The rows come from 4 hidden closed curves, with some noise, and rows from the same curve form a group. Each curve winds through 8 dimensions. The rows are also pushed far along 5 directions, which tell nothing about the answers.
In the rows, 128 means zero.
Some rows, each with its group after it:
[129 159 144 187 132 169  86 171 110 159 107 151 105 176  83 154 125 146
 109  95 132 165] -> T
[125 156 132 151  56 122 117 161 170 167  93 108 116 153 100 123 128 152
 116 113 108 130] -> P
[129 125 114  83 148 145 112  73 116  80 160 125 123  60 165  80 134  96
 137 104 143  96] -> T
[ 85 154  83 153 149 123 119 110  78 132 183 152 129 115 170 115 126 146
 153 140 127 156] -> T
[ 90  83 141 102 185  99 135  98  88  82 148  83 166  97 136 102 107 143
 192 158 186 117] -> P
[116  74 139  67 169 100 179 133 106  88 157 116 179  99 172 103  90 124
 134 143 166  58] -> S
[118 118 145 170 155 123 126 118  96 110 173 176 136 170 168  86 123 147
 107 113 129 170] -> S
[105 152 104 122 139 137 124 138 112 127 154 131 130 113 175 135 134 143
 117 125 132 120] -> S
[140  85 176 113 106  93 173 173 165 125  39  98 134 192 119 144  96 134
  80 161 104 129] -> R
[150  83 145 138 173  94 150  97 132 120  99  78 143 114  75 145 115 109
 173 175 169  98] -> S
[101  95 135  87 116  97 146 134 132 114 116  77 152 103 113 119 119 136
 161 163 150  94] -> P
[ 81 152  85 103 125 126 109 103  80 140 180 162 113  74 141  77 127 122
 141 103 123  76] -> T
[156 186 114 157  89 165 112 164 167 164  97 146 101 157 124 157 141 135
  72  91  94 153] -> R
[132 121 135 111 110  77 163  95 161 140  71 102 107 108 102  91 101 116
 114 157 106  91] -> R
[145 110 143 182 152 100 133  99 110 129 117 111 123 147 139 121 107 110
 149 176 137 139] -> R
[115 190  89 139  85 169  91 161 134 145 139 122 120 121 121 121 134 144
 118  94 116 147] -> P
[124 155  84  79  45 114 148 115 174 151 148 142 116  80 162 111 150 118
 120 120  77  91] -> T
[146 100 138 150  73  85 182 148 171 153 137 153 137 158 149 136 125 137
 114 153 103 120] -> P
[169 158 145 196  97 139 103 137 167 179  93 109 110 151  61 160 135 134
 148 120 132 151] -> P
[146 125 134 147 157 132 110 115 110 130 148 135 135 147 120 146 152 116
 138 129 131 144] -> S
[ 92 133 100  90 180 171  91  98  77  93 140 126 111  56 124 131 135 117
 155 116 166 107] -> R
[117 131 100 147  84 116 143 113 135 150 129 170  94 109 135 110 113 120
 130 128 103 111] -> P
[ 98 106 143 176 173 106 134 118  80 119 156 149 132 148 161 105 105 150
 138 148 157 140] -> S
[130 164 132  98  97 144 123 160 179 145  92 113 125 136 106 153 150 159
  90  92 110 141] -> P
[174  90 143 116 123 102 181 145 175 114 118  92 170 140 138 149 117 117
 127 157 145 100] -> T
[146  86 145 159  98  55 184 106 151 154 119 134 131 152  96  99 106 109
 142 189 102 121] -> S
[118 126 133  54 125 159 121 170 114 106 120 132 148 146 139 143 137 123
  98 104 105 134] -> R
[138 165 120 213 133 105 117  99 139 178  77 119  92 159  96 157 123 141
 146 155 111 180] -> T
[141 118 129 142 105 135 115  98 158 134  61  86  95  91  74 156 116 108
 178 153 141 127] -> T
[138 178  91 103 121 184  89 128 130 128 128 125 112  86 126 137 139 112
 124  79 127 114] -> P
[118 137  89  80  92 137 128 142 121 119 209 133 162  81 170 101 149 119
 145 110 134  80] -> P
[141 131 151 129 125 164  96 142 150 132  90 101 122 129  94 189 151 139
 152 112 151 151] -> T
[152 154 150 208 155 158  75 125 104 161 121 162 106 195 107 174 150 137
 133 105 121 205] -> S
[123 160 143 170 129 100 133 125 134 179  99 157 107 172 119 122 116 162
  98 107 101 144] -> T
[162 120 146  96 109 113 151 116 195 118  85  82 130 111 120 138 144 121
 105 137 126 103] -> R
[149 144 115 111 190 145 120  81 124 103 128  86 133  74 108 138 133 106
 161 138 157 128] -> R
[106 139 103  79 143 100 140 104 101 124 186 158 145 120 184  96 150 123
 112 124  95 115] -> R
[146 122 113  94 142 108 144  81 135 117 114  93 122  76 101 114 125  83
 151 169 121 100] -> S
[124 129 106  48 121 138 161 163 147 103 165 115 176  97 174 131 134 138
 109 108 137  84] -> T
[135 142 155 112 102 151 123 182 180 134  58  85 135 148  73 159 124 160
 110  99 137 145] -> P
[145 164 136 132 143 182  74 152 134 112 103  73 128 128  98 146 145 129
 117 103 154 147] -> P
[ 99 116 130 166 128 113 114 117  86 142 160 169 120 141 146 107 116 140
 154 117 135 131] -> T
[140 147 138 205 182 132 106 117  85 163 129 164 121 182 110 159 113 141
 154 122 129 188] -> S
[127 133 136 212 206 105  99  42  65 142 152 154  97 121 122  95 111 115
 172 140 151 145] -> R
[ 92 159 132 126 187 169  62 125  69 108 134 124 123 129 115 121 137 149
 135  86 152 167] -> P
[116  93 149 123  85  70 177 150 133 142 109 145 144 187 144 105  96 135
 121 165  81 148] -> R
[153 149 116 182 116  98 159 135 152 182 100 151 120 177  77 128 108 133
 112 139  88 157] -> S
[163 145 135 144 162 133 112  95 159 132  51  69 112 109  81 164 118 121
 143 121 155 121] -> T
[145  83 156 105 110 104 161 148 153 126 101 104 151 151 112 161 127 120
 143 169 121 131] -> R
[150 137 133 113  87 152 134 162 167 125 125 131 138 144 154 157 147 134
 106 115 110 152] -> T
[122 178 120 156 115 144  95 142 115 176 142 157 120 139  93 115 119 148
 137  75 121 141] -> P
[120 140 105  76 124 136 122  92 138 108 166 137 130  72 154 104 155 122
 137  98 127 112] -> R
[114 108 126 154  88  77 167 111 151 153 150 134 133 117 117 110 123 144
 163 162 127 116] -> P
[125 125 131 116  75  98 137 132 140 149 106 136 121 163 140 121 128 122
 122 141  74 149] -> R
[121 103 118 108 141  96 162 119 103 122 206 159 170 124 180 111 129 123
 149 145 131 107] -> S
[146 162 134 103  95 180 103 186 170 143  64 102 109 132 108 185 142 133
  84  87 123 112] -> S
[150 119 154 152 142 150 117 155 154 130  73 100 125 149  83 173 122 142
 125 110 160 135] -> S
[137 143 136 161 117  94 121  86 145 186  99 135  95 117  81 135 130 128
 157 127 116 110] -> T
[122 154 109 135 104 174 106 150 108 137 139 168 110 135 133 140 124 122
 129 108 105 169] -> T
[114 157 155 196 166 145  99 144 107 146 120 151 132 191 108 131 107 187
 133  83 144 216] -> P
[107 108 106 136 144  61 169  88 101 118 155 144 137 140 171  78 106 121
 129 173 102 129] -> S
[122 132 110 151  59 107 156 155 143 176 142 177 119 151 100 119 116 130
 129 135  87 126] -> S
[130 170  97  98  73 127 125 147 138 162 124 147 115 143 146 127 140 115
  95 113  59 128] -> R
[142  86 167 110 159 171 126 175 114  90 106 123 157 156 130 172 107 131
 129 108 165 141] -> R

New rows, each followed by its group:
[114 105 158  80 165 140 127 134 137  85 130  79 161 102 100 139 153 147
 142 137 176 126] -> P
[138 172 127 223 129 113  90  71 155 178  73 111  72 131  76 144 135 148
 154 125 129 171] -> T
[135 133 123 131 128  59 169 100 139 157 131 139 132 156 159 109 128 126
 102 163  83 115] -> R
[111 138 113  95 183 191  84 122  86 103 128 128 115  82 104 164 142 118
 152  99 163 127] -> R
[145 132 126 195  84  69 184 149 162 178 115 154 121 185 159 121  97 145
  88 160  89 127] -> R
[114 145 138 188 112 147  86 142 101 149 114 160  99 169 121 120 113 145
 128  97 124 173] -> P
[162 128 146 116 156 172  82 108 147  91  80  71 109 109  68 153 160  96
 126 123 155 138] -> S
[148 160 153 212 154 133 113 142 138 174  76 138 107 193 109 178 115 162
 113 110 130 178] -> S
[ 64 115 100  57  98 116 137 159  91 111 202 142 166 103 173  89 135 146
 139 122 126  92] -> P
[137  89 138 102 139 130 167 188 144  84 123  82 182 145 144 150 108 135
 109 150 166 104] -> T
[102 145 121  94 170 132  92  86 113 106  89  74 110  78  99 125 134 128
 152 127 152 119] -> P
[ 96 124 117  35 102 134 154 173 147 102 141 113 168 101 149 111 125 151
 103 101 130  86] -> P
[170 141 152 163 146 145 105 135 135 131  75  94 119 174 113 168 127 114
 119 142 121 174] -> R
[110 107 158 117 117 124 137 177 136 129 105 108 152 160  96 151 126 158
 134 137 142 144] -> P
[128 112 133 147 107  95 165 161 146 154 123 145 144 167 131 135 112 150
 113 131 120 113] -> S
[117 169  95 136 105 131 104 114 116 147 133 163  96 139 135 103 139 118
  98 109  79 146] -> S
[128 208 107 145  75 187  62 147 154 180  94 156  72 125  92 150 154 144
  98  40 100 142] -> T
[161 172 116 116 122 159 106 106 155 147 120 132 105  92  70 120 144 103
 119  88 115 119] -> S
[124 104 154 159 158  83 156  96 133 143 141 146 141 150 126 136 130 162
 156 146 136 160] -> P
[120 162 137 144  59 140 113 190 165 167  98 124 125 171 100 137 129 166
 101  90 108 151] -> P
[162  99 164 149 121 106 160 138 191 134  66  93 128 158 116 184 138 138
 114 162 137 134] -> R
[159  96 169  82 171 183  93 133 104  64 120 117 146 140 132 143 140  95
 125 101 146 159] -> S
[134 116 169 172 104 125 115 143 155 147  56 101 106 159  71 138 106 146
 133 127 141 148] -> P
[121 140 118 151 142 113 136 110 124 149 144 144 138 128 140 139 122 150
 158 120 134 146] -> T
[150 104 116  72  85 104 170 133 187 127 121 100 147  93  98 124 139 106
 125 137 125  59] -> S
[ 84 175  67 128 130 152  65  84  66 129 182 148 101  70 152  96 146 113
 167 104 123 124] -> P
[113 142 131 131  97 130 105 134 149 153  79  87 108 110  58 140 130 138
 157 134 135 127] -> P
[127 115 135 134  76 103 150 146 168 128 124 103 133 129 134 105 129 137
 114 151 127 108] -> P
[ 91 152  74 105 118 122 133 116 114 114 174 115 143  79 166  84 114 139
 145 126 135 112] -> P
[138 164 119 146  74 138 119 141 150 149 151 164 118 149 156 102 141 130
  93 101  84 152] -> R
[158 130 126  79  63 138 142 169 166 140 138 151 136 140 154 130 149 105
  77  97  86  84] -> T
[108 114 126 108 108 131 114 157 108 109 195 133 161 138 172 120 160 135
 135 129 137 125] -> P
[135  77 129  65  80 103 170 121 167 103 130 105 147  84 140 113 128 103
 148 153 128  76] -> S
[131 101 158  87 103 168 127 176 156 118  92 136 126 143 101 180 151 133
 108 108 128 134] -> P
[104 122  87 100  96  81 171 114 154 134 116  83 130  77 132 123 120 123
 151 189 122  83] -> T
[138 130 129 115 105 148 113 117 180 120  75  58 101  64  86 159 149 119
 145 148 162  90] -> S
[140 179 112 147  89 127 128 143 160 185 131 155 119 142 111 127 136 145
 107  90  94 129] -> P
[147 113 159 111  94 128 120 142 169 134  79 102 121 142 108 162 151 127
 118 124 124 114] -> P
[101 107 131  96 178  93 123  61 115  91 134  76 134  75 133 102 143 130
 165 159 163 107] -> P
[148 113 167 170 139 113 127 102 155 131  78 111 111 145 128 143 111 144
 138 127 149 150] -> S
[169 112 147 156 182 106 149  74 163 119  56  65 120  92  27 121  88 107
 159 160 171 115] -> S
[124 146  86 112  88  96 145 115 119 144 169 143 128 116 184  93 127 103
 116 149  83  92] -> R
[107 179  94 144  83 173  94 146 116 174 124 187  81 116 102 133 120 133
 123  71 103 127] -> R
[155  94 133 113 124 132 148 148 133 120 122 104 152 124 111 155 116 102
 154 153 146 100] -> T
[111 105 119 146 134  48 182  73 119 124 123 121 130 120 165  59  70 124
 145 178 116 112] -> R
[118 150 116 189 137 105 142 120 122 144 170 150 137 157 158 107 125 159
 128 141 119 177] -> P
[110 137 108  97 123  89 144 104 126 138 168 132 130  95 156  90 144 125
 115 137 113  70] -> T
[126 134 138 125  64 106 156 166 192 147 114 109 141 149 121 126 138 164
 100 128 112 134] -> P
[111  86 163  89 211 123 130 108  99  63 116  82 151 109 130 115 122 133
 130 150 179 119] -> P
[150 136 131 134  85 176 112 180 162 145  97 123 116 145 102 201 154 127
 120 121 124 145] -> R
[155 118 172 210 116 119 118 123 138 163  73 147  89 186  53 132 111 122
 129 141 110 180] -> S
[142 127 150 160 115  81 155 119 142 183  98 148 114 155 138 140 107 134
 129 140 103 111] -> S
[ 92 159  86 130 144 158  96 135  85 126 189 149 136 109 154 137 145 148
 154 104 143 142] -> T
[150 132 113 155 119  70 174 119 162 168  83  98 127 145 112 142 102 125
 125 169 111 103] -> T
[139 115 135 110 150 131 124  99 113 119 128 136 124 103  93 100 116 102
 139 107 138 100] -> S
[120  91 141  63 103 166 113 172 130  90 123 102 145 107 133 149 141 113
 129 113 155  81] -> T
[130 112 147 149 162 112 148 129 116 108 148 144 141 161 185 109 117 144
  91 131 135 135] -> R
[127 127 131 112  67 125 132 147 136 137 148 152 124 137 137  92 132 115
 108 125  89 118] -> R
[136 147 125 126 160 172  74  85  84 108 151 165 106 114 126 106 136  99
 145  83 120 172] -> S
[ 96 121 119  87 129 160 122 152 100  88 156 147 138 106 184 106 113 138
 115  94 141 115] -> S
[149 106 136 144  77  49 182 120 173 171 129 104 146 131 113 108 121 124
 144 175 115  71] -> P
[140 162 112 161 144 121 108  80 146 151  75  90  92 109  98 150 134 122
 145 143 126 141] -> T
[129  96 152 143 146 105 144  85 139 114 107  98 120  92 100 116 111 126
 172 167 162 127] -> T
